The same things were measured in two ways. Each way mixes the same 11 hidden numbers, adds some noise and spreads widely along 8 directions of its own, which tell nothing about the thing.
Some things both ways: the first way, then the second way.
[-14  17   4   6  -2  -3   2  16  11   1  -1 -20  19  40 -21  -3   4   8
   2  16   1 -11  -3  10  -9  13 -10  39 -11   9]
[ 18  11   8 -20   8 -15  23 -17   1 -17 -41  -9  -5  53 -21 -23  -8  -2
  16  10]

[ -4  -2  39 -26   3  -9  24 -26  -8 -17  25   3  21  -4  16 -12  -5  33
  -1  -6 -15  -4 -10  -8 -13   0  10 -19  -6  20]
[ -6  16 -14  -7 -15  14   5 -16  28  19  -6  -4 -12   0  33  -4  14  19
  14  25]

[-20  10  17 -27 -10  -6   7 -11   0 -21   1   3  17 -12  12 -11  10   5
  28  14  -1 -21 -12  -6 -15 -12 -33   9   9  42]
[ 19   3 -44  13   6 -15  17 -24  50  26   0   9   4  26 -16 -17  12   1
  -1  19]

[  5  -5  -7  -9  -1  24  -1 -29 -13 -13   0  -7  -8  29  22  31   9  26
 -20 -44   7   6  21  11 -13  -3  19  -9  -1 -30]
[ 29  26  16 -42  -7   6  16  15 -11  -3   2 -27 -27  43 -26  -8  -6 -17
  34 -27]

[ -7 -17 -21   1  -7 -19  -6  18  -8  -3 -11  -1 -13 -34 -16  -1  -8 -59
  27  14  -8  -8 -18 -20  22   5 -15   5  32   2]
[ 21 -14  10 -16  18 -15  15 -35  24 -28   4  24  -2  -9 -17  16   6  26
   5   1]

[  5  30  23   4  26 -26  -1  15  17  27  -9  -3   0  13 -12 -17 -11 -33
  -6  -2   5  10 -34   4  13  14   1  40  -5   1]
[ -3  48  20  -8 -35   6  18  13 -12  20 -29   2   5  51  34 -32  12  -7
  15  34]

[ -3   6  -8   7 -23  17   9  23  12   9  -9   5  13   8 -10   9   2  15
  10  32  17 -18  27   9  15   0  21  25 -10  -6]
[-13 -44  21  -8  40 -15  31 -28   2 -17 -12   9 -15 -21  13  43 -30  -1
   9  -5]

[ -2  17 -11  -8  16 -17  -1  39  17 -13   1 -11  -6   5  -6  10 -10   4
  -4  15  -6 -26 -31 -14  31  21   6  48 -31   1]
[ -5  -1   2   9   3   1   0 -22  14  53 -13 -36  -3 -20 -22   3  27   0
   0 -10]

[  4   2  -4 -18   5   2  27 -20   4 -22  -4  11 -12 -33  24  35   9  -8
  23  12 -13  -5 -29   2   3 -37 -34  23  -4  -2]
[-18 -19 -64  32  19  14   6   3  12 -20 -17   3 -44  -2 -25 -17 -17   3
   1  -1]

[  5 -11  18   1 -15   5  10   9  16 -24  -5 -13  19   0 -16   2  -2  13
  -4  20 -34 -13  -3  -1   6  -4  -2 -23   7  14]
[-18  -9   5  40 -33  14  -4  19  20  26  -3  13  -1 -49   2  29  10  39
  -3  10]

[-29  -5  -6  -4 -27 -13  -5   6   6   6  12  34  18 -27  23   9   7 -37
  26   6  28   3 -22  20   9  -8 -27  -6  28  27]
[-12 -18  12  -5  14   0  26 -28 -27 -37 -20  24 -27   6  22  -6 -11   8
  11  12]

[ 16  28  29   1  21 -34  -8  -6   3  22  11 -20   2  24   0 -51 -12 -22
 -13 -37  -4  31  15   7  -7  30  23 -22  20   0]
[-27  -2 -37  20  20 -14  10  46 -31 -14   3  16 -15  -1  22  13 -34   3
  -7  18]

[ 27   2   1  -7   1 -13  -1  -5  14  -5   3  -2 -25 -17   8  12 -10  -6
 -16 -26 -31  17  -3  16   7  -2   3  -6 -11  -4]
[ -9 -26  -5  -9   6 -15 -25  44 -40 -49  -2  -2 -15 -12 -22  11 -13   1
  -6 -32]

[ 39  39  34  -8  -7   0 -28 -22  26   7  -8   1  -8  15  18 -20 -11  -6
   3 -29  -3  25   3  25 -39 -41 -28 -11  12  26]
[  9  41  59 -32 -43  20 -10   0 -27 -27  15  27  19  28 -14   1  18  19
  28  -1]

[  5 -19 -17   2 -19  -4  16   5 -38 -33  21 -25 -22 -16  30  29  11  26
  17   0 -22  -1  24 -12  13   9  27 -12   5 -30]
[ 12 -21   2  10  -1 -31  14 -44  17  21  20 -15 -11 -29  -8  23  14   0
   1 -30]

[ 11   3  12   2 -32  -3 -10  24  23   3 -11  -2  14 -11   2  -3  -7 -19
   3  10 -13  -9   4   3  19   0  -1 -30  20  17]
[  4 -11 -24  -2  29 -18   8 -34  38  12 -19 -28  -8  -7  17  14 -10 -24
   0 -10]

[-26  -4  10   5  19 -25  -3  26 -16  -6 -23 -18   4  -8  -3  -5   8 -16
  17  26 -14 -27 -32 -30  12  23 -14  27  -2   8]
[-15   0  64  -2 -10  23  22 -10 -47   1  16  33 -31  27  23   8  -9  28
   9  17]

[ 14   6  -3  23 -16  13  -8  24  -6  19 -19 -14  -4   6  10  29  -5 -21
   3  -2   1  -3  13 -17  28   8  39  -8  21 -43]
[  2 -23  40  -6  15  14   6 -34  -1 -38   0  47 -35  11  34  -1  -1  26
 -13  20]

[-18  -5 -10 -27   9 -21  17  -7  -2   0  20  14 -12 -19   6 -12  -4 -13
  17   6   8   4 -13   8   6  11  -9  39 -16   8]
[  4  -1 -14   1   3 -13  37 -13  17  19  -8   0   7 -23 -22  19   9  14
  20  -3]

[ 17  30  -1  11  41   1  10 -17  21  36  -4  17   4   4 -19 -11 -19 -19
   6   9  12  10  -3   4 -28 -28 -18  41 -21  -7]
[-16 -25 -14  35   7   2 -29  12  13  13  18   8   6 -56  29  40 -13  15
 -26   5]

[ -9  12   2 -11 -38  19 -27   3  10  15 -15  16   8   7  11  22  -3 -10
   9 -23  20 -10  18   7   3   0  20  -9  21   8]
[ 29 -24  13  -8  25   2  -9 -25  25  -3  -9   5  -6   7   8   9  -8  -1
 -21  -3]

[ 30  27   7  30  29 -17 -15  16  17  25 -16 -39  -6  26 -13 -25  -4   5
 -33 -11 -33  12  29   7 -10  23   3   5 -27 -11]
[-44 -29 -22  26  29  -5  12  18  -5  12 -22 -11  -5 -16 -25  35 -27 -13
  10 -11]

[ -7  18  25   2 -17  -4 -22  13  -9   8  17 -19   5  21   4 -28   2  17
  -2 -18   3  13  28  11  -8  28  26  -1  10  17]
[ -8  22  42 -21 -12  17   6 -19 -18 -27 -37  14  32  33  -8  -9  -1 -12
  31  13]

[-27   5  18 -11  21  25  25   0 -15 -14  36 -16  27  29 -13   0   8  49
  -7  18  14 -15 -20 -17   2  14  12  60 -20   0]
[ 10   5 -45   1   8  -5 -49  28  16 -20  -4 -13   2   7 -17 -33   9 -23
 -20   0]

[-13  14  24 -20   9 -19   8   9  -9 -16  28 -19  15   9  30 -37   6  29
  -5  -8   0  -3  14 -11  15  41  31 -17   0   9]
[-30 -11 -48   1  29   4  23   3  -9 -18   3  16 -18   4 -12 -16  -6  -2
  11  11]

[  7 -12  -3  -6 -21  15 -15  -4  20   8 -15  33  -1 -31   2   2 -10 -23
  11   8   7   1   2  16  -2 -33 -21 -11   9  19]
[  2  10   3 -10  -6  10  -2  20  -9 -26   4  34  23   7  -8  14  -4  11
   6   3]

[ -7  14  29 -26   8 -35   6  -5  -3  13 -12   9  -6 -18  14 -13 -11 -27
  19  -8 -10  -4 -22 -11   7  14  13  10   1  11]
[ 26  -4  18 -36   2  -6  24 -38  13 -12  -3  19 -18  36  49 -20   3  20
  -9  25]

[ 25   8 -16  -3 -21  -8  10 -26 -20   5  11  15 -28  -9  30  35  -2  -8
  18 -35  21  20  13  18 -12 -24  14   3  11 -24]
[  8   8  31  -6  -9   0 -23 -59  21  -9 -10   3  22  -2  13 -27  36   3
  -7  18]

[  8  -9 -23  10  -1  23  24  25   6 -16  -3 -10  11   0 -25   9  -8   9
   9  43   3 -25  17 -20  30  -4  26  13   1 -29]
[ -5  26 -20   6   0  -4  14  19  15  18   8  -6   6   8  -3  22 -11 -15
  28   0]

[ -4 -25 -36  22  29 -16   9  13  -3  -4 -13  10  -6 -29 -12  16 -11 -39
  14  27  -8  -6 -19 -16  14  -6 -16   2   1 -23]
[  8  35 -53  14 -13   3 -26  28 -17   0   3 -19  18  29   4 -38 -10 -18
 -16  -2]

[-30 -17   9  25   9  20  -2  16  -6   3  23 -20  35  21 -27  -4  12  22
 -25  15  -5  -1 -14  -1  -2  22 -15  22  -5  12]
[ 12 -24  28  17 -19 -40 -19  41 -23   6  15  11 -13 -17  29  20   4  -2
 -24  -4]

[  0  16   0   1  28   4  12  31  22 -23 -16 -20   9   5 -13  -2   0   2
   7  46 -12 -29 -24 -22  24  -3 -16  39 -14  -2]
[-18  35 -13  15 -12  40 -17  19 -19 -20  -7   9  -1  46 -21 -54   1 -18
  13  19]

Other things, the second way, with their names:
Q_45: [  0 -40   8 -14  18 -18   8 -39   7 -39  -7   0 -30 -27   5  13  -1  14
   9 -11]
Q_414: [ 23  20 -21 -38  22  -3  23  -8  25 -21 -16 -19   5  25 -23  -3 -16 -22
  20 -19]
Q_236: [ 40  13  29  -5 -28 -12 -13 -26  18   0  12  20  28  13 -43 -37  57   7
  -1   5]
Q_133: [-23   8   4   5   1  25  18 -43  43  17 -44 -11  18   5  19  -4   2 -19
  33  25]
Q_841: [-28 -23   7 -21  41  -6  45 -10 -48   3  20  13 -52  14  21  30 -25  10
  13  -5]
Q_65: [  4 -20  19 -20  18  -8  -2  32 -38 -21  30  14 -18  11 -10  22 -24   8
 -11 -19]
Q_810: [ 36   9 -48  -3   3 -21  -1  35 -21 -15  12   2 -18  17   2 -19 -15   6
 -36 -10]
Q_100: [  5   7 -15 -39  29 -16 -21  27 -10 -29  -5 -33  11   4   0   9 -23 -27
   3 -17]
Q_804: [  5  27 -51  25  -5  22 -17 -11  34   5  -7   5  10   4  -4 -50  19  26
 -22  39]
Q_823: [  5   3 -30 -15  21   8  36 -34  15 -32 -35   2 -20  30 -41 -24  -4  -2
  37   0]
Q_690: [  7  16 -32   5   5  -2 -17  31  -3  15  -3   7  28  51 -16 -24  -1 -18
 -22   9]
Q_84: [-40 -20   6   6  29  25  -8   5  -9 -30  -3   7 -22   0  54  12 -39 -24
  12  15]
Q_194: [-10   8 -61  20  -1  25  11  -3  53  38 -38 -49   7 -14 -13 -29  -6 -18
   6   8]
Q_48: [ 16   8 -15 -45  16 -29  -3 -41  33 -45  -4   1  19  23 -18  -6  18  -6
  25  -5]
Q_668: [-26 -14  11  52  -8  27 -43  38 -24  -8 -10  11  -6 -22  14 -13  -9  -3
 -21  21]
Q_952: [ 25  32  20 -27  -7   6  -3 -18 -19  -8  -4  -4  10  42  33 -34  -5  -6
 -15  15]
Q_591: [-52  26   7  13  -8  43  12  14 -18   6 -22   8  -6  21  48 -23 -15 -21
  27  49]
Q_826: [  3 -19  16  33   7  -2 -10  20 -10  40  42  -1 -19 -23  24   9  -7 -19
 -31  -5]
Q_449: [  3  17 -53  10  11 -13 -17  20  23  12 -14 -40  17   3  -5   1 -17 -46
   6 -16]
Q_378: [-12 -23   1   1  29 -14   4 -36  -1  -7   8 -20 -26 -34   5  25 -14  -8
   3 -20]
Q_318: [  8 -34  14 -11  -5   2 -31  11 -21 -23  35  13 -16 -29  27  -3   8  12
 -40 -19]
Q_659: [-16   5  34   0  -8  14   4 -29  24  13 -36  -8   6  31  23 -28   7 -30
  16  29]
Q_17: [  8  11 -43  22 -12 -21 -22  25   5  14 -28 -24  24   2  11 -27   4 -25
 -24   4]
Q_213: [-32   7   6  33  -6  15 -13  21 -35  -1  22  12   1 -45  -1  13   2  13
   1   6]
Q_68: [ -3  13  24 -29  -7  23  19  -5   3 -16 -36 -11  -7  12  19   3 -22 -17
  38   9]
Q_895: [ -2 -11  -9  30  -4 -16 -11  22   6  16  32  26  15 -24   4  25   1  -5
 -17   2]
Q_312: [ -6 -17 -31  20  29   3  -1  24  10  11  22  -3 -23 -22  22   4 -15 -24
 -10   1]
Q_93: [ 38  18  -1  -6  -3 -30  20 -16  -9   7  -2  26  -5  41  16 -45  17  20
 -35  39]
Q_916: [  1 -28   2 -28  28   2  20 -31   6 -34 -14 -19 -27 -22  12  14 -31   3
   3 -19]
Q_2: [-13 -14 -38   9  23   2   0 -10  20  10  -5 -18   3 -16 -49   6   4   6
   0 -19]
Q_314: [ 11   6   7  -8 -14  39 -14 -59  49  -7 -10  -7   7  -2 -16 -29  28  13
   8  -2]
Q_488: [-19 -13  35  39   3  32  -4 -11 -13   6  -8  28 -14  -6  28 -15  -5   3
 -21  32]
Q_959: [ -3  28  16 -15 -29  -3   4 -16  11  27  -8 -31  13  15  23   2  14 -28
  32 -10]
Q_759: [-18  17 -20  -8  -2  25   5 -21  19 -21 -36  -4 -20  25  -4 -26  11 -11
  41  11]
Q_770: [ 17   0 -20  -7  -7 -18  47 -31  20  37 -16 -30 -11   8   2 -21   4 -18
   9  -6]
Q_413: [-11  13  67 -13  16  39 -20 -33 -13 -17   0 -21  12  10  42   2 -32 -53
  28   4]
Q_58: [-12  -5  50  25   4  11 -27  41 -54   4  28  19  -4  23  12  28 -26  -8
  -9  -7]
Q_385: [ -6  22 -26  52  -6  15  -6  28   7  38 -37 -36  -2   6 -20   2 -24 -31
  11  -6]
Q_75: [  5  -7 -35 -22  20 -14  27 -47  29   1 -27   0  -7   0  26  -7   7  22
  -4  23]
Q_585: [ -2   2  44 -50 -27 -12  -7   4 -34  -8  40  -9   5 -12  -4  25  23  26
  13 -38]
Q_375: [ 14  15   7  19 -21 -13 -16  37 -34   8  44  29   9 -14  42  -4  -1  16
 -52  14]
Q_507: [-29  18 -11  36  -8  29 -10  25 -26  -3 -15  40   6  23  14 -40   8   4
 -13  49]
Q_859: [-13   6  21   1  -9  36 -18  17 -27 -19   8  14  -8 -10  15 -24   4   3
  -3  18]
Q_410: [-22   8 -50 -11   5 -13  17  25  28   2 -16   4  17  29 -25  24   0  -2
  32  -9]
Q_655: [ -3 -16 -31 -15  26 -13   5   2  11  32 -10 -43   6 -30  -1  34 -19   1
 -18 -23]
Q_292: [-17  22 -15  22  -9  41 -59  14  10   8 -12 -28  16 -10  10  -1  -9   2
 -16   0]
Q_63: [-17  13  15  -5 -24  23  16  -6  -3  29  24 -24 -27 -45  14  42  -1  21
  41 -17]
Q_347: [-12   2 -47  23  27 -28  35 -11  17  13 -11  17  -7  26   7 -34  10 -14
  -3  40]
Q_240: [-12 -18 -48  16  -2 -27  -3  11  13  37  -5 -43  -8 -28  -5   1   8 -13
 -14 -24]
Q_697: [  6 -20  16 -11 -11   5 -28 -26  19 -24  26   9  10 -23   1   4  21   4
  -3 -21]
Q_735: [ 10 -30  10 -16  35 -14  22 -23 -22 -18   4  10 -49   1   7  18 -19  16
 -11 -12]
Q_359: [  9  20 -23  18 -10   5 -13 -19   6  15  22   7  13  20  12 -44  20  -8
 -20  20]
Q_744: [  3 -36  -9  -4  30 -34 -27  33 -29 -12  30 -12 -17   7   0  23 -24 -32
 -21 -40]
Q_325: [-25 -20 -25  19  27  -8  39   3 -29   4  -6   1 -41   6  12  15 -35  -8
   4  -8]
Q_369: [  6 -17  23 -33  10 -40  43  -4  -3  16 -31 -35 -30  21  23  32 -26 -19
  21 -19]
Q_774: [-40  -5  -1  28 -26  35   5  13   6  35  -9  -9  26 -66 -30   6  20  18
  13   8]
Q_708: [ 16   2  -3  -6   9 -32 -39  59 -36 -17  20  -7  -6  21   3  26 -20 -21
 -13 -30]
Q_825: [ -7 -19 -14  39  10  21  -1   4 -22   9  -2   7 -22  -5  17 -16 -28  -9
 -38   4]
Q_747: [ -9  24 -51  23  20   2  -3  22  11  28  -5 -29  27   6 -17  22 -34 -30
   3 -14]
Q_933: [ 11 -20  77   0   3  -9   1 -33 -12  -6  36  36   7 -25   6  26  16  36
 -12   9]
Q_881: [  8   5  -8 -21  19  -7  11  33 -10   1  32 -10   2 -14 -18  56 -33  -8
  18 -34]
Q_471: [-24 -65 -48  24  33 -34   7  33 -24 -21  20  48 -32 -11 -13  20  -5  33
 -36  -8]
Q_212: [-46 -18   8  41   1  27 -21  29  10  28  20  15  -5 -48  18  29   4  -1
  -8  11]
Q_86: [ -7 -27  30 -26  -2   6  16 -20   6   9   4  -3  -1 -44 -11  42  13  36
  10 -22]
Q_344: [-16   2 -21  16 -18 -17  27  35  13  46  -7  19  22 -10  -4  37  10  35
  -4  11]
Q_623: [  7 -14  13 -19  14   5  20  -4 -25  -2  19  10 -27   3  19  17 -19  11
  -6  -9]
Q_14: [ 13  -9   1 -45   5   0  16 -28  12  -8 -32 -31   5   8 -30  -9   3  -4
  17 -21]
Q_939: [ -4  -4  32 -14 -25   9 -21  10 -36 -19  15 -12 -10 -30  -5  -2  10   7
  -5 -30]
Q_315: [-15 -25 -17 -17  13 -18 -23  12 -23 -24  29 -21 -10 -32  -8  14  -3 -10
  -7 -40]
Q_469: [-35 -25  25  18   6  10  19 -19  -1  43   9   1 -16 -37  24  45   0  11
   8  -3]
Q_434: [-25 -15  58 -28   8   0 -13 -43 -20 -24  19  -6   1 -33  -3  51   2  -6
  38 -33]
Q_944: [-10  27 -36  20  -3   6  19  28  -7  43  -8 -24  -4  25  -4  -1 -11 -17
  14  -8]
Q_847: [  0  22  23 -19 -12   7 -13  17 -12   6  26  -7   5   5   5   9   8 -26
  14 -18]
Q_980: [  6   6  13  -1   1  11   2 -16  18  18 -25 -20 -12  20  27 -16  -2 -26
   3   7]
Q_684: [  1  17 -42  -1  28   1  20 -27  37 -27 -35   5   4  39  17 -31 -17 -12
   8  36]
Q_586: [ 14  26  20 -20 -28   3  -7  -3   5 -20 -21   6  59   6 -14 -23  16   4
  -2  12]
Q_986: [ 19  -9  63 -11  11 -14 -30 -36   2 -14   8  -6  21  -8   5   1   9 -19
 -15  -6]
Q_606: [  8 -12  28 -31  -5   8 -26 -32   3 -60  -3  -1 -26  15  19 -23   4 -17
  10 -15]
Q_634: [  5  23 -31  -4 -14   1 -26  54  -7   4  -8 -23   0  53 -11 -33  -7 -31
   5  -1]
Q_898: [-18  35  12   4 -10  21 -12  19  -6   7 -36 -31  15   8 -24  -4  -4 -17
  27   2]

Some of these things the first way, each followed by its name:
[ -2   0  28 -35 -36  10  -1 -12  -4 -19   8  11   5  -5  35  -3   8  22
   3 -21  15  -4   8   9   8  -4  17 -23  19  20]
Q_847
[ -7  23   1 -11  20  -3   7 -11 -10  14 -12   2 -10  22   5   7   2   4
   9 -13  28  -5   3   1  -7   5  17  52 -17 -18]
Q_65
[-11  15 -12   5 -18  -4  -8  29  16   2 -11 -11  20  32 -16 -14  -2 -11
  18  25  22 -23  12  -1   5  12  -2  17  10   8]
Q_933
[-13  -8 -15  -9 -11   5  19 -31 -18   7  18  22   4  -5  10  16   8  -6
  12 -21  33  11  13  16  -9  -6   7   4  17  -9]
Q_449
[-30 -16   0  37  -1 -12   2  17 -22  38   5 -14  41  12  -7 -16  10 -19
 -10   6  11  -2  21 -12  10  49  18 -23  22 -10]
Q_410
[ 13 -15   0  -6  26  15   5 -14  23   7  -8   0   5  -7   5 -14  -5   4
 -32   0 -20  -1  10   2   2  -4 -20 -12 -24  -7]
Q_312
[  0 -12 -13   8  30  -5  16 -37  -3   6 -18   6   4  12   1  10  10   0
 -19 -25  -1   9  18  21 -25  -4  -7 -17  -8 -20]
Q_194
[ -8  -2  31 -26 -12  -5  -6 -20   2 -20  11 -27  -1   9   6 -17  10  14
  -9 -23 -44  10   3  17 -19  14 -22 -10   3  31]
Q_385
[-56 -33   7  -9 -16  -3  -2  -4 -20 -12   3  16  29  -3   5   4  23  19
   3   5  15 -19 -14  13 -11  17 -23   3   0  39]
Q_14
[-10 -13 -13  -2  19  -3 -10 -17  -3  16 -19  19  -3 -18 -15 -19  -5 -44
  11  -2  18   1  -7  -3 -14 -13 -32  12  14   9]
Q_881
[  8 -12  23 -16 -17   5   5  -4 -16 -17  -2   3 -12   2  16  -2  -4  16
  12   0   9   4   2   2   7  -9  29  -1   8 -10]
Q_375
[ 11  11  17  14   6   2   4  10 -11  -5   6 -28   2  -3   8   9   3   2
  -3  -4 -27   4   1 -20  13   9  19 -11  15 -17]
Q_606
[ 33   6  23 -30  -7   1  10  -9  27 -12   0   0  -6   8 -12 -21 -21  34
 -22  -9 -22  -3  18  15   0  -5  24  -4 -28  11]
Q_100
[  1 -12  17  19  35 -26   6  16   0  -8   4 -32   9   0  -6 -17   4  16
 -30  11 -48  -1 -16  -7   2  27 -18  -3 -29   6]
Q_240
[ 10  -2   6  -9 -15 -11  -2  18   4 -35  20 -19   5   4   7 -23  -6  10
  -3  -5 -10   1  11  -4  21  16  23 -41  25   6]
Q_213
[ -9  -5  -1  16  19 -21   8  -8  -7  25  10   1  16 -15 -13 -28   0 -37
  14  22   6   7 -20  -5 -22  -6 -56  25   5  21]
Q_48
[-18 -25 -20  13  -9  11  24 -17 -14  16  -2  24  17 -14   1  23  13   2
   8  14  22  -7  18  13  -9 -11  -7   6  -4 -10]
Q_133
[-15  -2  19 -21   5  -7 -10 -16 -15  -7  -8 -17   0   9  23 -18  16   7
 -10 -31  -7  -2   9  -3  -6  25   1 -14   8   9]
Q_826
[ -3  41   0   4   3 -19  -1   1  12  12   2   7  14  15   8 -11   4 -35
  27   3  38   5 -16  12 -11 -15 -29  24  26  16]
Q_378
[ 29 -13  17   4  -4  -9 -17   2  -5  -8 -20 -40 -25  -4 -13 -24  -1   7
 -17  -7 -56   3  12  -1 -13   6 -22  -2 -14  12]
Q_986
[-35   7   8 -14 -18  -2  17  13  -3   0   5  20  29  -1  21  12  12  18
  22  25  36 -27  -8   0  14   7   9  26  -7  16]
Q_469
[ 30 -14 -14  20  14 -16   5  -1   5   2 -14   7 -10  -8  12  17 -11   4
 -15  -3 -12   1   5   7  -5 -15  -2 -19 -25 -21]
Q_585
[ 37  18  22  -7   1  -7   8  -4  14  -4 -26 -21 -17  -5   1   2   1  21
 -19 -13 -43  -4  16   7   2  -2  10   0 -24   0]
Q_659
[ 27  -9 -40  22  17 -12  15  29   4   3  -8 -13 -22 -21  -4  13  -7 -26
  -7  18  -9  -4   4 -12  42   8   9  11  -9 -42]
Q_347
[  3 -20 -12  -1   2 -13  23   6   0  -8 -31  14  -5 -32 -20  32 -14 -32
  23  28 -17 -27 -31 -22  17 -17  -3  13   2 -11]
Q_292
[ 28   3  20   6   4 -11 -38  -3  10   9 -15 -12 -21 -11  20  -7 -10 -20
 -15 -27 -36  19 -11   4 -15 -11 -33 -20  -3  12]
Q_735
[-10  11 -13   0  -1 -11  14  13  -8   2  22   4   7 -17  14  23  -1 -33
  13 -11  15   1 -16 -16  37  17  27  -4  33 -20]
Q_759
[-13 -17  -4  -9 -20 -14   7 -23 -28  -8   3   0  -5   8  -1  12  13 -14
   1 -39  15   9  -2  16  -5  12   6  -5  31  -1]
Q_898
[ 15 -15  -1 -30 -22  -1 -19 -10   9 -41   6 -10 -23 -27  21   0   1  10
  -4 -18 -42  -1  -2  12  -8 -14 -40 -20  -3  34]
Q_236
[ -9   1 -14  10  44  -3  11  -7  -2   6  -1   8 -10  -6   6  10   8   4
   1  14   6   6 -16  11 -13 -11 -30  54 -37 -12]
Q_770
[-16   9  24  -1   2   3  -9 -19 -30  10  22 -17  12  18  14 -33  13  14
  -1 -27  14  17  27   0 -24  20  10  -5  21   9]
Q_895
[-14 -20 -40  10  24  -3  17   3  -7 -14  -2  18   3  -6 -11  18   6   4
  -6   4  23  -9   4   8  13   5   9   9  -9 -18]
Q_774
[ 33  30  26  -4  19 -26  -2  -2   8  12 -13 -23 -22  12   6 -22 -16  -9
  -5 -26 -30  20  20   3  -2  15  35  -8  -5 -19]
Q_916
[-12  -8  -3   5  11 -22  -9 -13 -31  -5   7  -6   0  -8  31  -9   9 -15
  11 -26   5  10   7 -10 -14  11  -7 -33  26  -3]
Q_359
[ 24  12  11 -22  18   5  11 -24  27 -18 -12   2  -5  -2   1  12  -5  28
 -23 -18 -33  -8  -2  11 -14 -20  -9   0 -31  10]
Q_634
[  3   1  14 -12  34  -2  -2  -1  11  -9   2  -7   0   1  -2 -20  -8   8
 -20  -7 -15   0 -12  -6   4   9  -1   7 -18   3]
Q_859
[  8  33 -11  15  32 -10   0   8  28  23 -27   1   7   7  -2   6  -9 -44
  15  19   3  -7 -16  -8  -4 -16 -31  29  -4 -12]
Q_314
[ -4 -12   4   3  -1  -7  13  -7   4   4   1  16  12 -24   8   5   5  -6
   3  13  -3  -1 -13  10  -4 -14 -28   0  -6  15]
Q_959
[-20  -1   5   6 -20  14  -1   0  -1 -14   9  14  27  25  20  21  17  16
   2  -2  39  -1 -10  24  -5 -13  -7  -5  18   9]
Q_939
[-16  15  -5  -6   1 -23  10  22   9   6 -13  15  -3 -22  18   9   5 -37
  32  26  16 -10 -29   2  27   2 -12  37   2   2]
Q_325
